The rows of a group lie close to one hidden flat surface of 8 dimensions, which passes through zero. Surfaces can cross.
In the rows, zero is written as 128.
Known rows, each followed by its group:
[101 165 132 125 127 144 167 107  87 158 153 164 158] | q413
[113  89 139 129 134 155 126 125 144 137 118 128  71] | q413
[136 121  66 131 124 164 142 144 140 117 152 109 147] | q348
[ 62 108 146 106 101 150 136  91 124 145 129 137  89] | q354
[129 139  86 157 178 103 146 174 121  90 137 158 142] | q160
[110 156 143 107 137 161 122  71  80 159 154 144 176] | q413
[166 151  79 146 117 133 132 143 134 107 188 100 166] | q311
[159 103  89 111 191 158 103 136 125  95 114 118 112] | q413
[165 177 133 124 105  88 169 152 127 133 168 131 110] | q348
[ 80 114 181 158 122  92 118 132 181 141 163 123 123] | q268
[ 79 127 104 114  78 119 141 158 186 186 107 134 197] | q268
[196 170 121  96 141 108  93 116  99 118 140 119 172] | q160
[119 154 130  67 118 131 154  97  81 156 127 168 117] | q533
[ 97  98 160 178 157 115 117 124 119 111  75 143 151] | q348
[ 94 141  71 146 107 140 189 142 120 119 177 143 149] | q533
[ 63 110  82 119 134 195 174 119 107 157 113 159 148] | q160
[153 113  98 130 107 134 122 149 152 121 119 103 125] | q348
[126 165 165 123 145 101 131 123 134 160 150 143 186] | q268
[115 133 165 115 109 100  97 108 129 131 131 125 130] | q160
[133 114 104 118 111 147  86 106 137 116 153  93 157] | q311
[134 179 202 123 102  67 124 102 125 133 181 112 127] | q348
[184 114 109 117 148 145  93 149 166 139 108  92 173] | q268
[ 77 123 142  94 101 127 119 102 134 149 159 152  74] | q354
[144 121  60 109 119 162 160 148 102 114 118 152  67] | q268
[118 123  99  98 136 136 103 117 130 116 169 132 109] | q413
[107  88 142 113 128 146  89  89 134 117 123 100 114] | q533
[ 95 102 108 169  84 120 121 135 161  90 174  91 108] | q268
[158 131 133 103 126 134 108  83 100 104 132  81 176] | q533
[125  96  63 109 175 173  93 124 127  98 161 127 121] | q160
[118 157 142 112 148 134 200 137 122 153 134 134 140] | q348
[107 146 122 139  89 122 181 136 121 136 153 139 117] | q354
[ 72 116 112 123 141 150 129 116 131 131 176 152 109] | q354
[119 134  86  67  98 140 119 120 121 152 123 149 123] | q413
[ 93  89 125 128 192 127  62 109 138  74 100  96 176] | q413
[ 66 106  86 120  51 129 156 143 140 122 128 147  51] | q268
[ 72 140 154  96 110 125  97  88 140 171 156 132 192] | q268
[173 119 129 171 160 135  93 105 115  77 175  90 152] | q311
[138  99 136 168 187 144 138 160 147 114 131 143  57] | q533
[166 120  99 152 131 134 103 136 124  99 141 112 146] | q348
[131 135  97  77  86 125 130 159 172 190 111 142 154] | q268
[111 110 154 148 198 154 129 109  94 109  94 140 130] | q268
[ 85  87 126 106 169 173 121 117 116 148  59 152 128] | q354
[120 104 184 131 165 161 138 104 110 156  50 131 129] | q160
[176 125 103 143 124 104  74 154 170 110 115  87 191] | q354
[176  85 174 167 123 133 107 133 167 112  76  56 118] | q160
[130 171 121 120 132 125 169 161 135 158 112 134 157] | q311
[157 134 155  99 102  99 124 121 123 134  98 116 120] | q533
[103 144 179 146 165  56 117 136 120 103 126 161 124] | q160
[145 146  99 125  99 116 118 131 127 119 182 137 112] | q348
[140 173 157 146 136  99 180 137 100 129 164 161 101] | q354
[169 100 167 165 151 113  81  96 107  85 103  91 173] | q311
[117 101  96 160 107 134 123 152 160 113 102  94 164] | q354
[ 71 120 151 135 123 138  49 113 172 164 155 144 125] | q533
[176  85  96 162 140 147 107 129 118  79 141 114 106] | q311
[ 99 123 128 118 119 104  90 117 147  99 193 113 107] | q413
[127  94  95  94  75 177 120 121 156 153 128 104  77] | q160
[174  94 101  97  88 130 123 122 144  92 141  71  82] | q533
[ 85 116 172 141 132 129 151 121 161 131 115  77 169] | q348
[ 90  74 140 169 122 132 100  93 110  94 112 128 150] | q311
[ 98 113 148 159  98 108 163 152 185 120 141  70 150] | q348
[162 145 105  84 151 158 131  99  81 127 141 133 134] | q533
[ 58 122 116 121 128 125 125 131 138 149 129 168 157] | q354
[196 151 124 116 152 130 158 151 108 133 125 147  83] | q160
[128  85 118 106 117 145 117 122 143 116 112 108  79] | q533
[100 109  91 111  74 139 115 129 163 130 178 115  82] | q311
[129 134 159 135 183  91 135 142 124 104 146 154  72] | q413
[159 161 112 138 134 133 111 107 100 119 124  93 252] | q354
[132 110 120 145 188 101 115 156 136  82  84 119 157] | q413
[ 93 152 167 119 136 101 168 150 134 162 126 173  70] | q311
[ 84 160  93  91 178 191 149 126 134 159 166 124 169] | q311

New rows, each followed by its group:
[236 174 115 152 169 112 135 180 120 125 108 139 138] | q533
[149 155 134 160  92 117 162 122 115 106 174  87 144] | q354
[105 101 103 129  59 114 154 134 159  99 170  92  96] | q533
[149 130 147 136 142 117 139 128 100 100 104 138  71] | q268
[117 121 134 153 149 137  86  95 105 108 144 130 166] | q348
[132 118 102 121 119 129 142 177 149 162  56 158 106] | q533
[116 122 159 112 160 126 127 124 141 144 152 155  68] | q268
[141 112 124  92  66 117  97 119 131 125  77 114  80] | q268
[122 126 110 163 148 114 113 138 140  82 187 113 143] | q160
[ 66  80 155 135 103 118 146  96 137  92 159  94  91] | q533
[ 99 137 172 128  61  98  95  90 134 128 145  89 163] | q354
[100 148  95  95 115  91 131 146 125 124 129 154 137] | q413
[203 194 129 143  59  75 177 156 116 132 122 103 155] | q354
[104 127 175 151 160 121 100 109 129 131 126 131 138] | q533
[141 141  79 120 119 146 138 160 133 152 102 145 152] | q533
[141 126  90  89  67 184 130 111 127 173 149 122 114] | q413
[ 52 104 102 108  70 140 120 102 128 143 129 143 143] | q311
[147  90 149 130 192 175 131 122 122 125 106 126  62] | q160
[ 98 123  95 175 152 154 103 160 174 135 185 149 101] | q533
[135 157 167 143 132  84 144 153 173 151 199 140 114] | q268
[134 131 163 207 152  97 102 160 168 118 117 113 171] | q533
[111 111  97 112 136 171  85 138 148 160  80 140 155] | q533
[135 167  91 112 119 142 136 124 112 139 185 148 140] | q533
[112  96 154 171 145 172 141 110 130 138 117 116 118] | q413
[175 147 112 153 139 129 151 148 143 100 166  82 155] | q348
[106 151 158 167 133 101 166 112  68  97 101 155 118] | q268
[146 108 118 127 118 117 114 150 122 135  65 161  91] | q348
[188 116 120 182 147 111  90 141 128  79 134 110 138] | q348
[136  80 158  83 111 135  91  64 114  94  97  59 135] | q533
[108 113 158 162 114 132 157 134 136 146  74 114 145] | q160
[145 152 134 175 150 103 180 145 116  91 198 125 112] | q533
[118 136  96 141 150 158 142 138 133 120 164 119 150] | q311
[110 144 212 128 170 114 177 118 139 137 145 109 110] | q348
[ 74 141  98 175 187 158 166 172 129 160 130 204 139] | q533
[130 132  81  86 148 180 146 101  77 135 107 133 186] | q533
[ 74 141 165 137  98  95 117 113 136 154 109 139 174] | q533
[174 176 119 112 156 129 177 111  65 117 154 139 162] | q533
[111 111 106 167 131 138 121 155 151 134  79 122 188] | q533
[142 115  31  89 130 146 107 155 138  99 127 123 139] | q413
[ 73 149  94 151 167  95 153 153 112 102 149 178 171] | q160
[185 163 114  95 168 133 153 158 129 174 123 161 158] | q268
[134 123  91 155 174 152 183 148 109  99 157 137 114] | q533
[106 140 150 161  86  86 169 125  77  94  76 145  96] | q268
[ 92 119  74 159 135 168 117 140 144 128 169 131 166] | q533
[147 148 192 118 102  83  92  93 107 126 113 109 127] | q268
[147 177 193 179 117  86 158 120 114 131 144 105 193] | q160
[146  87 107  86 150 174  61 110 159 138 140  94 124] | q268
[123 119  87 113 120 157 145 130 100 116 104 148  84] | q268
[ 64 101  97 140  87 135 135 160 167 155  86 146 135] | q533
[172 142 102  97  82 162 174 121  95 137 106 110  83] | q354
[ 91 116 171  84 103 114 134 117 147 163 107 148  58] | q348
[134  99  99 132  87 131 122 119 154  81 203  69  93] | q533
[195 152 114 126 133 163 125 109 104 134 151 109 158] | q413
[ 76  83 131 181 164 145 203 124 115  78 134 116 134] | q533
[138 127 116 130 150 106  73 123 141  81 191 108 132] | q160
[ 92  81  99 107 108 153 159 113 134 103 155 115  67] | q533
[142 114 138 148 166 127 169 153 114 118  53 135 137] | q533
[188 118 113  74 152 170 103 117 131 130 124  93 104] | q348
[163 124  87 152 174 164 138 135 103  96 114 115 170] | q268
[108 155  90 118 180 141 151 123  90 116 159 164 159] | q413
[153 113 107 152 114  80 110 173 168  87  95  84 156] | q413
[ 80 137 168  99 145 102 107  94 107 138  92 157 158] | q413
[159 132 200 176 127 173 139  79 112 158 162 102 122] | q413
[114 149 114 108 132 131 196 127  89 135 121 168 129] | q533
[136 125 121 107 159 174 115  97 133 120 153  69 183] | q348
[142 145 116 104 181 131 108 115  99 111 171 159 111] | q160
[125 126 103 154 146 153  92 137 158 126 193 123 112] | q533
[ 53  95 177 110 142 133 136  90 110 142  90 152 116] | q533
[148  99 111 178 157 170 122 129 141  99 155  87 143] | q413
[148 128 183  89 152  76  63 109 130 112 145 136  54] | q160
[174 168  62 130 131 138 165 189 131 152 127 172 125] | q533
[203 164 145 114 155 111 181 108  70  91 153 113 128] | q533
[ 85 138 117 118 146 113 122 118 118 112 154 141 159] | q413
[136 151 118 143 156 134 165 137  98 119 157 152 126] | q268
[ 49 137 147 149 117 117 166 109  98 120 162 167  90] | q268
[177 124 157 124 125 169 154 113 115 158  98 112  99] | q160
[149 145  98 138 135 141  92 163 150 162 100 146 157] | q533
[ 72 146  85 131  97  70 135 164 149 110 174 165 134] | q160
[142 136 126 127 123 111 167 149 118 134  79 138 145] | q533
[169 157 112 108 151 135 160 133  88 134 130 150 132] | q533
[ 64 114 111 151 118 148 107 140 158 154 110 148 158] | q533
[ 58 101 159 122  93 129  89  74 117 123 110 116 128] | q268
[150  97 123 152 159 132 177 144 110  86  82 106 130] | q533
[184 140 113  82 173 172 104  77  72 120 134 114 164] | q533
[102 168 167 131  85  81 110 129 137 168 116 150 167] | q533
[138 118 159 152 162 117 118 134 144 118 154 133  71] | q533
[134 166 139 137 128 105 174 126 102 125 168 148 132] | q533
[155 114 139 107 191 164 170 141 135 131 118 125  64] | q348
[108 125 204 167 172  93 107 112 125 119 100 121 180] | q354
[149 133 121 108 109 138 141 134 164 135 113  53 188] | q348
[176 150  94 145 150 100 121 157 129  85 162 117 149] | q160
[161 125 113 102 176 113 118 170 134 146  78 182  99] | q354
[147 166 150 120 130 107 141 124 102 152  88 140 199] | q268
[129 134 110 144 132 117 120 140  97 123 141 200  67] | q348
[112 120  74 168 124 155 160 140 105 101 106 119 181] | q268
[ 93 126 192 134 153 113 134 108 126 137 120 127 124] | q348
[160 108 105 146 190 168 114 160 132 132  67 134 147] | q533
[126 118  64 130 131 146 126 155 141 123 130 132 157] | q354
[143 152  58 143 105 150 114 151 145 136 158 121 186] | q533
[126 136  91 103 136 114  88 123 129  98 148 114 163] | q413
[140 113  93 155 136 148 155 159 145 118  91 100 172] | q348
[118  88 124 156 146 132 165 157 145 103  96 126  86] | q533
[ 87 106 154 153  98 157 163 118 134 169 110 140 108] | q413
[154 123 125 172 200 147 130 161 133 123  99 148 128] | q533
[105 113 135 145 175 189 145  96 114 122 179 129 110] | q160
